There are 9 hidden switches. A switch that is on adds its own fixed numbers to the row, and there is some noise. The rows also spread widely along 9 directions, which tell nothing about the answers.
Known rows, each followed by its switches (1 for on, 0 for off):
7, 22, 14, -23, -8, -23, -12, -23, 17, -28, -18, -23, 16, 7, 16, -39, 21, 4, 60, -5, 17, 9, -41, 10, 12, -9, -36, 8, -23, 34, -18, -42, -4, -20, -17
0 0 1 1 0 1 1 1 0
1, 7, 3, -29, 4, -13, -3, -35, 15, -23, -13, -16, -9, -10, -10, 0, -13, -7, 30, 20, -15, 8, -15, -14, 18, -17, -43, 14, 8, 57, -7, -33, 3, -16, -6
0 0 0 0 1 0 0 0 0
-16, 32, 29, -19, 6, 1, -5, -44, 52, -27, 12, 19, 4, -3, -31, 5, 5, 11, 74, -1, 21, 28, -16, 15, 2, -12, -58, 2, 8, 58, -20, -56, -14, -11, -8
1 1 1 0 0 1 1 1 1
4, 20, 50, -13, -11, 0, 1, -23, -7, -17, 35, 2, 19, -1, 23, -17, 24, 6, 47, -24, 4, 15, -17, 29, -9, -6, 2, -12, -24, 2, -13, 7, -17, 3, -11
0 0 1 0 0 0 1 1 0
-14, 9, 40, 5, -16, 9, -5, -29, -2, 0, 28, 1, -12, -12, 20, 11, 12, 0, 4, -19, 23, 4, -5, 6, -13, 28, -13, -15, -18, -6, -1, 3, 1, 8, 20
0 0 0 0 0 1 1 0 1
9, 22, -20, 2, -19, 30, 8, -46, 34, 1, -10, -17, 27, 11, 8, -16, 13, -5, 26, -17, 34, 13, -9, 22, 13, -19, -11, -17, -2, 24, -5, 23, -32, -12, 20
0 0 1 0 0 0 0 0 1
15, 6, 28, -38, -14, -11, 1, -22, 1, -5, -6, 15, 67, 22, 7, -39, 38, -2, 80, -33, 0, 21, -20, 46, 12, -30, 1, -17, -30, 13, -12, -9, -32, 2, -20
1 1 0 1 0 0 0 0 0
1, 41, 37, 7, -4, 0, 4, -22, 9, -12, 30, 9, 18, -19, 22, -11, 29, -3, 43, -2, 34, 11, 1, 35, 10, -29, 1, 15, -15, 17, -29, 4, -11, 3, -16
1 1 0 0 0 0 0 1 0
9, 28, 4, 12, -24, 11, 4, -36, 3, -16, 37, -29, -15, -31, 48, -24, 11, 13, 3, 10, 49, 2, -9, 11, 25, -3, -2, 22, -20, 8, -28, 33, -10, -22, -6
0 0 1 1 0 0 0 1 0
-20, 16, -2, -18, -12, -26, -5, -19, 9, -15, 29, 6, -22, -34, 1, -8, 6, 19, 16, 28, 40, 5, -9, -5, 31, 3, -34, 31, -21, 20, -40, -32, 8, -22, -24
0 1 1 1 0 1 0 0 0
-16, -7, -5, -15, -3, -5, 3, -30, 10, 17, -22, 24, 34, -22, -7, -14, 9, -23, 20, -7, 18, -16, 28, 30, 13, -19, 19, 21, -6, 13, -19, -27, 7, 0, -6
0 0 1 1 1 0 0 0 0
-16, 50, 59, -1, -6, 1, -11, -24, 9, -18, 34, -1, 2, 7, 6, 2, 1, 22, 49, -8, 10, -5, -43, 0, -13, -7, -30, -20, 2, 16, -9, -11, -9, 8, 22
0 0 1 1 0 0 0 0 1
-4, -41, -10, -35, -5, 7, 12, -51, -5, -7, 7, -5, -12, -33, 2, -3, -29, -12, -17, 8, -28, -6, 25, -4, 21, 10, 3, 23, 2, 24, 2, 8, -1, -10, -4
0 0 0 0 1 0 0 0 0
10, -7, 20, -44, -16, -5, -5, -46, 17, -24, 3, -8, 14, 13, -11, -18, 8, 21, 66, -13, -8, 33, -45, 2, 10, 13, -55, -19, -16, 35, -6, -29, -25, -21, -12
0 1 0 1 1 0 1 1 0
-4, -27, 27, -37, 1, -13, 2, -23, -13, -9, 2, 16, 36, -8, 6, -33, 6, -14, 33, -26, -23, -9, 6, 29, 0, -3, 24, 13, -22, 2, -4, -18, -5, 8, -22
0 0 0 0 0 1 1 1 0
-5, 31, -3, 7, -27, 22, 8, -46, 28, -35, 43, -40, -33, -21, 30, -22, -14, 27, 11, 12, 45, -5, -36, -9, 26, -3, -33, 20, -1, 27, -19, 30, -24, -31, 9
0 0 1 1 0 1 1 0 0
-26, -2, 14, -35, 9, -25, -11, -10, 10, -14, -16, 17, 25, 6, -33, -10, 3, -3, 42, -6, -8, -11, -29, 5, -3, -17, -17, -2, -3, 19, -5, -56, 8, -5, -8
1 0 0 0 0 0 1 0 0
-17, 0, 14, -3, 8, -12, -14, -29, 10, 6, -37, 0, 10, -21, 12, -2, 6, -37, 10, -1, 12, -18, 15, 11, 4, 2, -7, 29, -7, 26, -6, -47, 25, 0, 5
0 0 0 1 0 0 1 0 1
8, 0, -1, -28, -31, 4, 1, -21, -8, 1, 9, -4, 45, 28, 8, -45, 31, 18, 31, -33, 17, 3, -45, 22, 4, 0, 10, -41, -33, -25, -7, 20, -30, -5, 4
0 0 1 0 0 0 0 0 1
-3, 11, -5, -21, -19, -20, -19, -12, 3, 13, -9, 8, 18, 5, -9, 1, 42, 6, 33, -11, 44, 34, -22, 8, 12, 9, -34, -30, -35, 0, -18, -36, 7, -19, -5
0 0 0 1 0 0 0 0 1
-4, 8, 41, -29, 10, -14, -5, -44, 17, -35, -8, -15, -14, -16, 2, -1, -21, -9, 46, 11, -31, 0, -14, -8, 6, -6, -44, 24, 11, 65, -6, -46, 4, -6, -5
0 0 1 1 1 0 1 0 0
1, 13, 24, -32, -25, 12, 11, -38, 2, -14, 61, 15, 10, -5, -1, -3, 6, 33, 54, -22, 9, 35, -7, 22, 13, -10, -17, -24, -13, 15, -16, 25, -37, -9, -10
0 0 1 1 0 1 0 0 0
-16, -10, 23, -5, -6, 0, -14, -37, -1, -12, -4, -20, -16, -1, 6, -2, -15, 6, -8, 0, -8, -30, -34, -21, -16, 40, -17, -13, -5, 2, 13, -18, 14, 7, 29
1 0 1 0 0 0 0 1 0
5, 1, -46, -16, -29, 23, 0, -60, 48, -7, -18, -24, 5, 2, -4, -15, 8, 9, 26, -15, 47, 31, -14, 6, 29, 11, -47, -13, -8, 37, -7, -4, -29, -40, 10
0 0 1 1 0 1 1 0 1
9, 37, 15, 1, -17, 3, -2, -35, 22, -4, 18, -1, 1, -26, 16, -7, 38, 2, 44, -6, 62, 40, -5, 27, 19, -12, -30, 8, -18, 24, -31, -10, -6, -27, -16
0 0 0 1 1 0 1 1 1

New rows, each followed by its switches (1 for on, 0 for off):
-20, 55, 17, 19, -13, 10, -1, -16, 30, -4, 18, 5, 14, 2, -2, -5, 18, 11, 38, -7, 59, -9, -26, 18, -2, -30, -12, -10, -2, 7, -20, 1, -12, -1, 19
1 0 1 0 0 1 0 0 0
-23, -31, 20, -56, -11, -20, 2, -22, -8, -7, 26, 36, 17, -14, -33, -16, 3, 20, 39, -17, -9, 6, -15, 14, 8, 2, -2, -3, -15, -6, -12, -32, -1, -13, -23
1 0 0 1 1 0 1 0 0
-2, -9, 41, -57, 2, -15, -7, -41, 8, -29, 10, 11, 13, 9, -19, -7, -11, 15, 70, -13, -41, 22, -20, 3, 5, -4, -41, -11, 2, 45, 4, -40, -15, -2, -9
1 0 0 1 0 1 0 0 1
5, -30, -24, -32, -7, 0, -2, -49, 14, 6, -12, 11, 6, -22, -12, 11, 12, -16, 14, -6, 3, 38, 37, 21, 20, 13, -14, -2, -15, 34, -8, -22, 1, -18, -18
1 0 1 0 0 0 0 1 0
-25, 0, -2, -26, -27, -1, -2, -15, 4, 2, 38, 19, 17, 0, -26, -7, 12, 36, 28, -21, 35, 8, -37, 7, 8, 6, -14, -31, -21, -23, -14, -1, -14, -22, -1
0 0 0 1 0 0 1 0 0
-12, -9, -9, -17, -31, -17, -16, -16, -11, -7, 12, -26, -17, -2, 7, -18, 9, 33, -9, 6, 32, -11, -59, -27, 13, 36, -29, -18, -30, -20, -5, -7, 10, -22, 9
1 0 0 1 0 0 0 0 0
-3, 30, 20, -16, 10, -23, -14, -24, 25, -39, -33, -31, -2, 5, 13, -32, -1, -15, 45, 14, -2, -13, -40, -7, 8, -17, -43, 28, -1, 57, -13, -58, 4, -9, -3
0 0 1 0 0 1 1 0 1
21, -8, 8, -19, -8, -4, -13, -53, 13, -20, -20, -36, -14, -12, 28, 1, 10, -16, 25, -2, -4, 34, -1, 0, 14, 29, -48, 5, -18, 51, -2, -26, 2, -21, -7
0 0 1 1 0 0 1 1 0
8, 24, 7, 7, 2, 1, -16, -31, 22, -8, -58, -37, 35, 24, 23, -27, 9, -23, 39, -9, 11, -26, -38, 3, -3, -14, -20, -1, -4, 34, 8, -29, 2, 1, 23
0 0 0 1 0 0 0 1 0
-24, -12, 30, -13, -18, -5, -11, -32, -16, -9, 52, -1, -38, -37, 10, 5, -7, 27, -16, 4, 20, -2, -19, -17, 2, 54, -19, 3, -21, -17, -10, -7, 18, -13, 3
0 0 0 1 0 0 1 1 1
-2, -27, 29, -46, -5, -40, -18, -19, -28, -8, 14, 11, -11, -30, 8, 5, 21, -2, 20, -2, -11, 34, 9, 3, 10, 35, -24, 8, -40, 10, -16, -49, 28, -14, -38
0 0 0 1 0 0 1 1 0
-12, 1, 23, -30, -7, 4, 2, -28, 2, -13, 19, 5, 24, 21, -17, -10, -13, 17, 41, -19, -25, -8, -34, 4, -9, -8, -8, -33, 1, 9, 6, 0, -22, 7, 14
0 0 1 0 0 0 0 0 0
-14, -56, -11, -37, -22, -1, -1, -43, -2, 3, 7, 8, -2, -11, -16, -3, 0, 5, -10, -15, -3, 8, -2, 0, 8, 48, -11, -15, -26, -11, 6, -9, -4, -11, 1
1 1 0 0 0 0 1 0 0
-9, 14, 41, 8, -5, 0, -14, -21, -8, -3, -6, -15, 15, 10, 26, -18, 8, -6, 9, -13, 7, -32, -38, -1, -21, 15, 1, -13, -13, -11, 6, -9, 9, 16, 29
0 0 0 0 0 0 0 1 1
6, -44, -6, -61, -30, -21, 6, -33, -10, -13, 20, 11, 8, -14, -4, -39, 17, 15, 25, -11, -2, 26, -10, 14, 28, 25, -11, 2, -44, -1, -22, -12, -17, -21, -37
0 1 1 0 1 1 1 0 0
-11, 11, -17, -17, -11, -24, -1, -3, -6, -2, 9, 6, 17, -28, 8, -30, 19, 1, 12, 12, 40, -12, -5, 14, 34, -27, 11, 29, -24, 0, -35, -12, 8, -24, -26
0 0 0 1 0 0 0 0 0
-3, 11, 7, -25, -4, -14, -14, -35, 18, -3, -1, 5, -13, -10, -14, 41, 11, -3, 40, 4, 9, 49, 8, -6, 12, 11, -68, -14, -8, 51, -7, -44, 8, -15, -2
0 0 0 1 0 1 0 0 0
-37, 16, 6, 15, 5, 21, -4, -35, 28, 4, -15, -2, 13, 0, -12, 11, -30, -7, 6, 0, 15, -49, -13, -9, -9, -7, -9, 0, 22, 16, 9, -13, 7, 9, 47
0 0 0 1 0 0 0 0 0
-3, -27, -5, -42, -8, -6, 13, -40, -5, -23, 25, -2, -3, -31, -4, -37, -18, 13, 7, 13, -10, -12, -8, 2, 30, -10, 9, 31, -4, 13, -17, 2, -6, -21, -27
1 0 0 0 1 0 0 1 0
5, 13, -19, -14, -21, 2, 9, -34, 12, -16, 34, -9, 3, -36, 21, -34, 18, 12, 22, 3, 49, 16, 0, 27, 38, -17, 1, 31, -23, 14, -38, 14, -17, -36, -34
0 0 1 1 0 0 1 1 0
-1, 14, -7, 17, -17, 8, -9, -41, 22, -3, -16, -32, -18, -23, 31, 3, 9, -17, -4, 5, 42, 3, 1, 1, 13, 17, -29, 15, -12, 27, -11, -5, 7, -18, 14
0 0 1 1 0 0 1 0 0
-1, 32, 41, -15, -13, -6, -3, -18, 10, -8, 32, 24, 26, 2, 0, -4, 40, 11, 66, -22, 28, 38, -15, 36, -3, -9, -20, -22, -29, 9, -27, -16, -19, -2, -20
0 1 1 0 0 0 1 1 0
11, -17, 9, -37, -7, -13, -9, -50, 2, -18, -7, -26, -25, -15, 4, 13, -11, -4, 17, 12, -25, 28, -7, -21, 17, 25, -56, 1, -4, 51, 3, -25, 6, -17, 0
0 0 0 1 1 0 0 0 0
-36, 40, 26, 5, 2, -7, -2, -6, 4, -11, 42, 16, 1, -22, -6, -14, -1, 21, 13, 13, 38, -33, -29, -1, 3, -23, 6, 18, -1, -9, -28, -15, 11, -5, 1
0 0 0 0 0 0 0 1 1
-11, -44, 16, -28, -28, 5, -2, -36, -18, 10, 17, 8, 17, -3, 11, -10, 10, 5, 1, -32, 0, 1, -6, 13, -1, 50, 4, -24, -37, -27, 6, 8, -10, 2, 8
0 1 0 1 0 0 1 0 0
15, -15, -16, -36, -15, -9, -5, -35, 6, -3, -15, -9, 24, 2, 6, -23, 20, 1, 37, -15, 10, 27, -9, 13, 23, 7, -22, -8, -27, 21, -8, -17, -10, -21, -17
0 0 0 1 0 1 0 1 0
-11, -18, -1, -11, -13, 16, -4, -51, 6, -15, 6, -34, -28, -3, 4, 3, -33, 11, -23, 6, -13, -18, -32, -35, 3, 37, -30, -12, 6, 14, 16, 7, -3, -8, 35
0 0 0 0 0 0 0 0 1
